The rows of a group lie close to one hidden flat surface of 13 dimensions, which may be shifted away from zero. Surfaces can cross.
In the rows, zero is written as 128.
Known rows, each followed by its group:
[ 88  90 148  73 114 124 136 118 112 113 159 126 138  65 133 158 113 134
  87 130 129 146 102 142  92 103 115]  V
[120  59  97 125  97 189 177 154 150 162 132 159  98 133  84 143  69 101
 159 133  87 150 109 173 109 128 110]  R
[133 122 139 152 138 107 189 133 162 130 166 126 125 116 114 138 153 104
 149 148 104 140 132 108  92 136  74]  Z
[134 119 138 156 141 147 105  88 135 177 122 129  68 175 134 136 130 174
 134 102 101 142 122  72 147 167 157]  Q
[147  89 142 123 121 166  58  79 127 150 112 115 124 112  98 102 107 122
 156  87 104 161  77 118 102 117 136]  Q
[124 151 152 110 142 119 129 132 124 124 172 142 142 106 127  96 127 103
 125 157 149 165  75 122 123  96 121]  Z
[ 58 102 102  91  93 155 243 175 125 104  80 148  66 198  98 109 128 110
 110 149 131 108 161 130 125 136 180]  Q
[123 111 122 131 137 117 103  91 124 184  93 152 124 166  74 136 107  58
 124 100 109 178  94 117 119 157  92]  Q
[101 145 182 112 133 132  81  73 128 117 106 155 106 116 108 151 139 145
 133 124 117 116 120 102 124 170 110]  R
[111 119 117  94 110 130  95 126 120 122 149 126 173  79 109 134 114  92
 114 170 157 157 121 149 101 158 156]  Q
[115 113 130 118 133 127 137 125 140 134 123 127 140 161 148 103 161  69
 106 166 129 135  97 120 164 127 199]  V
[155 157 130 137 132  91 105 148  86 163 133 162 175 135 155 121 148  93
 139 133 113 184 117 134 139 121 189]  Z
[ 98 172 144 112 148 133 133 123 128 112 146 156 102 118 157 136 109 153
 111 119 100 152 147 124 113 141 114]  Z
[138 134  87 152 119 113 101 145 140 153  99 127 148 150  90 143 146 113
 115 122 130  98 184  69 112 150  95]  Q
[108 169 152 102 155 179  96 107 169 100 137 163 134 119 200  94 118 116
  87 160  95 124 114 106 157 103 158]  Z
[119 105 150 103 114 160 155 101 145 118  87 168 123 105  82 136 110 118
 165 129  89 117 130 142  79 136  62]  Q
[ 86  96 141  84  94 171 158 136 118 115 118 150  92 176 118 126 161 162
 131 140 119 100 160 110 135 148 185]  Q
[133 105 144 112 108 128 152 119  92 133 121 139 111 113  93 145 133 171
 167 115 128 134 146 141  95 149 114]  V
[133 155 145 192 103 110 204 132 154  85 121 122  87 132 128 120 127 112
 171 112  83 104 140 152 133 127 176]  Z
[151 133 117 168 133 127 172 140 138 138 120 125 100 128 168 124 105 161
 130 146 120 103 133 132 142 117 167]  V
[154  91 138 125 129 123 120 123 106 154 144 131 132  88 155 166 124 174
 123 116 114 133 121 140 122 111 118]  V
[150  92 134 133 146 128 107 116 123 160  82 104 110 112  99 116 145 131
 136 130 115 164 135  86  46 172 134]  V
[119  88 102 105 114 177 134 107 169 100 145  96 134 125  96 126 124 135
 112 107 122  96 136  85  98  93  50]  Z
[164  61 146 130  93 143  82 105 129 115 111  88 159  86 129 150 174 162
 152 129 132  79 125 133 125 131 155]  Q
[122 137 116 144 134 101 186 163 121 119 121 134  97 134 160 152 129 158
 103 108 101 111 172 134 127 113 132]  V
[ 79 124 156  77 176 139 115 164 120 166 163 205 113 155 157 174 124 124
  97 144 136 153  89 170 206 127  48]  R
[136 107 186 131 154  85 119 124 114 133 106 121 103 102 144 161 184 183
 135 156 149  94 123 115 124 161 117]  R
[134 145 107  76 130 169  90 126 111  84 161 123 194  98 154 119 103 131
 132 111 134 155 157 187 128 115 100]  R
[122 129 138 140 137 135 114 129 138 103 100 113 104 136 127  97 109 102
 119  82 113 125  95 152 144  93 126]  R
[ 84 150 134  53 158 147 152 103  93 100  37 164 113 146 147  82  84 119
  86 136 130 153 122 150 115 125 146]  Z
[132 135 132  97 113 199 107 116 122 132 194 152 154 157 118 113 162 135
 190 141 106 172 165 111 124 179 147]  R
[145  32 139 108 108 127 153 125  99 173 149 162 159  82 143 194 139 125
 131 124  66 155 103 158 111  94 136]  V
[ 77 178 146 130  86 119 158 109 153  84 147 118  96 116  86  93 115 101
 127 162 169 120 109  99 116 154 183]  V
[ 91 107 159 151 148 114 157 131 151 117 127  97  45 114 144 130  95 114
 114 108 115 155  68 174 128 139 135]  Z
[ 90 144 119  93 146 155 121 127 144 119  95 158 117 176 161 110 158 125
  62 118  78 117 173  57 121 109 145]  V
[154 127 118 148 120 104 141 126 137 139 179 121 153 130 107 161 158 157
 130 121 156  86 128  87 147  91  42]  R
[120 115 101 132 118 144 163 106 162 111 107  95 123 101 130 113  72 103
 114 160 142 120 105 156 117 145 156]  Q
[140 156 156 172 124  87 156 124 149 115 155 144 151 112 134 148 155  76
 148 133  92 125 125 136 144 130 124]  V
[143 121 130 120 122 154 103 153 104 127 148 134 129 100 141 127 100 157
 148 102 113 160 121 173 126 109 141]  Q
[120 125 112 107 143 140 124 131 127 145 137 139 150 146 136 119 141 112
 105 136 123 148 131  95 119 114 128]  Z
[125 153  95 141  84 106 131 149 133 107 110 106 132 116  54  98 113 105
 139 126 164 119 158  91  70 132 126]  Q
[105 108 163 100 115 139 161  95 149  83 112 128 136  73 102 133 137 130
 137 173 128 104 128 133  81 155  99]  Q
[159 163 120 153 152 128 101 139 105 166 150 169 127 125 176 152 108 158
 145 105  88 170 163 142 138 159 153]  R
[ 78  85 150  61 156 170  62 173 115 114 126 143 111  94 135 114 124  93
  85  81  76 201 107 162  88 101 122]  Z
[ 98 124  91 105 101 144 158 133 157 102 135 114 147  78 146 154  93 131
  90 203 149  95 173 134 111 181 161]  V
[114 123 110  99  94 128 134 110 103 164 208 178 191 122 133 191 136 110
 116 117  81 177 160 110 129 124 143]  Z
[ 85 114  95  83  96 154 152 108 118 133 170 142 125 142 107 155 101 145
  85  94 117 148 146 101 116 106 106]  Z
[ 85 120 138 121 158 122 129 163 119 143 145 128  64 142 127 119 121 130
  96  85 112 175 104 119 110 101 115]  Z
[152 151 158 116 174  94 104 145  81 126 128 135 144 112 195 123 146 157
 115 122 144 141 107 163 160  89 140]  R
[139 112 116 111 122 167 147 129 132 130 148 124 150 130 136 114 148 124
 149 144 102 155 168 117  98 163 155]  R
[114 133 112 126 102 145 183  91 149 111 118 145 128 158 111 132 103 116
 130 120 112 108 137 132 136 120 123]  Q
[113  75 124 121 116 129 121 149 105 116  70  90  85 166  51  95 144 118
 140  62 150 140 112 144  99 105 100]  Z
[125 154 162 110 103 124  83 102  72 125 129 147 119  93  86 134  95 176
 170  99 153 148 111 162 112 143 118]  R
[103 107 134 135 141 172 154 106 194 138 115 165  83 104 130 162  85 115
 114 148  62 126 137 112  86 171  89]  R
[152 130 152 120 161 157 106 167  99 114 137 124 125 135 170  93 147 144
 157 122 123 159 126 184 150 120 165]  R
[148 155 174 156 145 115 136 129 122  94 114  93  67  94 128  71 137 176
 169 115 135 138 110 124  79 135 155]  R
[108 105 134 111 127 168  81 123 152 114 165 139 155  72 196 142  98  90
  85 106  49 167 108 168 129  89 183]  Z
[133 161 142 135 131 127 100 115 132  86 147 103 133 124 161 111 121 133
 127 138 176  92  97 163 191 113 140]  V
[121  47 134  78 122 125 127 127  74 145 131 108 128  97 105 131 136 149
 120 116 150 179  95 149  86 117 131]  V
[134 170 152  89 152 147  82  91 120  96 126 122 162 119 130 119 144 157
 156 161 179 123 165 136 124 204  79]  V
[151 149 160 160 148 131 119 100 169 107 134 125 118 118 149  92 132 120
 130 108  87 113  88  99 134  66 103]  R
[112 100 139  82  72 120 185 119 115 101 105 181 181 166  68 174 178  98
 153 125 114  81 173 151 142 116  79]  Q
[ 91 125 140 114  97 123 152 124 133 119 136 146 120 120 108 147 134 116
 113 131 109 119 137 115 125 134 157]  V
[107 149 106 149 127 140 147 118 157 122 127 106  99 170 170 157 116 164
  91 143 142  76 168 114 190 179 155]  Q

New rows, each followed by its group:
[110 113 130  91 158 125 122 152 112 138 130 134 123 122 126  92 129  95
  98 133 139 182  93 123 102  98 121]  Z
[128 114 119 130 124 139 123 125 138 129 123 119 149 120 161 120 118  85
 104 133 105 137 107 149 145 114 194]  Z
[159 148 122 163 166  69 143  94  89 179  88 121 119 135 166 147  97 139
 115 119 125 168 113 137 140 157 167]  Z
[ 87 107 126  48 129 192  94 114 157  79 130 132 161 100 107 117 124 108
 103 148 131 123 154 123  82 135  69]  Z
[138  48 172 149 168 111 158 128 134 143  64  96  67 124 143 161 164 151
 131 129 110 112 105 151 112 145 113]  Q
[147  81 134 110 126 160  93 116 120 153 118 161 169 127 154 149 135  98
 136 126  80 144 108 158 158 109 160]  R
[163 134 141 145 116 140 145 108 123 132 138 167 146 109 158 167 127 171
 158 123  92  89 150 155 160 109 118]  V
[126 100 103 144 112 115 130 132 149 102  57 105 124 162  77 126 138  98
 120  94 134  83 142 125 121 113  90]  Q
[ 89 129 120 104 141 128 132 163 138  90 118 100 106  92 142 104  94 116
  88 149 161 136 118 159 102 132 133]  Q
[132 116 136 139 143 139 126 136 158 108 106 124 121  97 167 127 121 121
 112 133 103 101 129 149 121 116 132]  V
[122 188 119 134 124  71 157 128 110 106 148 138 160 164 116 119 145  96
 113  68 111 142 145 105 138  59  84]  Q
[121 103 169  83 145 152 136 141 147 110 152 168 162 115 106 103 187  74
 153 153  92 157 114 106  84  94  60]  Z
[114 132  81 119 105 111 174 148 106 141 150 120 137 164 104 105 125 120
 107 126 154 144 133  87 122  89 153]  Z
[102 146 171  92 126  96  96  81  79 146 110 167 119 121 118 142 133 137
 113 118 132 148  94 121 133 128 144]  R
[133 101 123 123  67 170 135 105 144  85 100 108 132 122  75 127 143 163
 158 140 135  49 170 108 113 146 146]  Q
[132 105  62 155 112 142 159 147 158 141  87 123 138 148 120 148  67  87
 114 135 119 105 141 177 144 134 128]  Q
[106 124  85 147 124 156  75 159 166 115 137  59  88 141 117 135 113 166
  93  93 150  99 185  95 118 185 113]  Z
[147 160 133 114 185 107 100 113 117 154 160 125 147 104 163 140 153 170
 118 158 150 168 166  77  88 198  81]  V
[137 164 108 111 125 136 113 185 119  92 132 154 181  97 145  89 129  88
 125 118  87 161 172 134  77  77 156]  Z
[110 127 101 124 156 172 126 171 168 116 144 137 126 165 172 151 117 117
 105 134 118 110 168 177 187 155  89]  R
[ 88 119 132  80 139 124 109 126  75 164 119 163 111 143 142 143 101 130
  89  83 105 197 105 148 128 111 157]  Z
[118 129 134  95 131 160  62 158 132 109 111 125 138 138 113  84 154 108
 125 126 143 129 130 120 126 123 129]  Z
[130 104 138 114 134 116 134 116 116 134 103 133 142 109 134 129 137 120
 116 126 114 140 117 130 107 104 133]  R
[160 121 156 163 140 160 123 110 164 125 127 140 114  96 152 106 103 126
 152 121  71 126  82 134 128  72 116]  R
[217 166 106 152 145  93 176  38 102 130  33 147 218 117 147 109 109 114
 170 148 116 114 145 141 114 107 133]  Z
[158 107 109 134 141 104 163 137 114 107 131  77 149 107 151 101 119 118
 128 144 165 138 106 185 126 106 138]  V
[130 129 137  97  82 189 116  91 111 131 157 176 146 142 112 150 132 175
 168 124 107 105 162 126 150 143 150]  Q
[140 126 110 201 108  81 221  94 136 142 128  64  76 168 128 115 120 130
 130 111 139 116 101 103 147 125 202]  Q
[160  80 114 115 113  99 136 111  96 129 122  84 177 114 106 121 176 127
 130 112 136 141 127  99  74  92 134]  R
[145 113 134 164  93 127 122 103 146 108  91  91 104  83  79 102 109 127
 157 101 114 107 114 115  71 129 159]  V
[148 126 146 127 145 153 165 117 131 124 125 144 123 119 170 112 114 154
 151 171 128 114 104 166 158 120 145]  V
[149 118 106 150 130 103  97 173 116 137 118 121 134 157 128 138 179 148
 117  90 117 103 177  83 128 102 127]  Q
[128  91 148 135 121 138 155 135 139 117  84 140 110 101 120 142 118 121
 145 128  81 114 129 163  96 122 132]  V
[ 91 136 107 126 106 152 125 104 127 140 104 115  79 177  89  94  85 118
 121 107 145 147 114 103 127 150 172]  Q
[147 167 144 142 139 104 213 123 132 120 166 163 154 122 142 134 150 111
 168 169 105 141 142 140 128 134 115]  V
[121 153 118 144 153 136 149 154 155 109 149 106  99 125 159 141 137 165
 128 149 129 114 191 121 117 189  98]  R
[148 115 160 133 109 102  89  87  87 168 166 115 122  99  92 151 140 176
 166 112 160 156  98 103 112 148 131]  V
[100 135 150 119 124 147 134 116 163 101  95 141 118 129 132 108 128  89
 120 153 109 110 110 128 140 143 164]  V
[149 110 147 147 139 128 146 116 132 109  95  91 106  96 106  78 111 118
 173 149 155 142  83 169  93 142 140]  V
[131 165 128 116 133 133 156  83 104 113  88 162 121 123 148 130  79 154
 118  80  85 131 151 144 111 100 123]  Z
[140 106 108  97 151 111 180  92 105 125  32 127 149 154 104  86 119 101
 122 145 149 134 112 134  99 111 111]  Z
[107 132 110 101  93 160 129 162  90 147 143 164 118 142  98 125  91 128
 152 115 130 173 132 169 130 138 172]  Q
[130 109 137 130 109 142 146 152 125 100 135  90 105 151 100  94 158 144
 176 122 166 112 119 150 141 128 137]  R
[136  79  87  92 138 193 171 164 143 119 166 122 149 119 139 105 127 117
 150 144  98 182 168 145  67 134 112]  R
[127 158  90 143 153  95 153 128 140 132 157 137 167 149 185 157 114  93
  81 120 113 138 140 140 170 109 112]  Q
[110 135  98 152 119  96 182 112 156  88  81  79 111 121  74  99  76  69
 112 125 156 119 103 144  89 120 106]  Q
[121 190 148 153 131 118  78 112 159 102 126 135 129 134 145 148 150 131
 116 124 113  77 168  98 163 162 126]  V
[106 106 135  84 125 175 173 170  95 142 177 146  78 148  71  81 112 136
 178 126 144 211  98 145  81 129 100]  R
[136 108  97 123 127 127 107 125 125 131 111 130 175 135 145 141 108  92
  97  84 100 134 128 150 138  86 130]  R
[101 129 111 106 114 128 165 146 121 105 127 125 124 146 146 128 126 138
 110 147 149 116 140 142 154 125 163]  V
[113 160 135  77 156 146 125 115 126 109 110 158 132 122 132  85 119 134
 112 134 126 140 125 106 102  98  87]  Z
[103  75  96 115 131 138 164 121 137 124 118 105 109 111 142 164  78 117
  83  76  77 166 134 159  77 126 109]  Z
[150 198 131 117 146 107 143 121 118  88 121 154 170  70 124  99 114 134
 157 136 126 148 179 129  58 122  66]  Z
[ 95 129 144  67 152 143  97 123  94 128  83 134  95 162 104  87 121 138
 108 119 173 149  99 123 126 117 103]  Z
[108  38 153 133 117 127 169 149 156 156 158 126 131 151  92 162 191  50
 143 142  88 158  97 133 125 140 112]  Z
[122 172 137 128 158 131 124 145 130  92 147  98 107 143 146  96 152 160
 138 118 142 135 168 122 123 164 128]  R
[107 137 170  74 153 174 104  96 102 129 123 169 101 160 167 111 136 195
 121 111 118 127 105 113 177  92 121]  V
[108  89 117  83 149 141  84  85 104 164  96 113 137 149 137 135 102 121
  78 132 164 149  90 127 144 154 134]  Z
[150  86 144 107 163  92  93 162  85 147 134  92 135 145 133 155 197 156
 133 104 168 144 142 143 135 144  80]  R
[102 155 163  93 159 107  72  89 107  95  99 105 123 117 121 112 143 132
 105  84 116 165 139 104  81 158 110]  R
[123 118 124 119  92 107 105 144 110 110 130  85 142 120 102 126 156 135
 126 133 171 108 149 114 121 142 165]  Q
[128 146 117 115 148 143 124 129 122 113 127  99 106 114 166 112 108 194
 110 147 172 102 144 128 140 141 131]  V
[145  68 101 140 143 139  81 133 136 174  80 128 141 119 123 160  88  82
 118 132 123 146 102 180 128 166 116]  Q
[ 89 163 115 100  93 130 172 113 157  40 130 112 148  79  90 114 113 109
 113 147 134 104 186 111  50 141 101]  V
[129 154 148 124 149 130 117 110 108 133  94 156 111 154 145 120 127 147
 124  90  98 136 126 128 138 114 135]  Z
[136 181 141 110 150 101 133 112  85 138 102 171 159 121 146 115 122 112
 134 162 139 169 131 139 119 153 155]  Z
[152 165 105 148 153  86 218 159 123 108 136 129 149 170 181 106 162 111
 105  98  89 129 156 117 141  42 122]  V
[156 101 129 177 131 125 152 136 170 108 126  71 104 144 102  99 165 123
 147 103 122  93 108  92 120  86  88]  R
[125  83 158  82 118 125 106 100 102 150 148 158 180 107 122 181 158 120
 137 140 111 153 126 145 117 151 112]  V
[134 106 125 138 160  92  95 160 108 131  83  77 120  95 115 119 112 101
 128 115 153 182 122 186  73 184 126]  Z
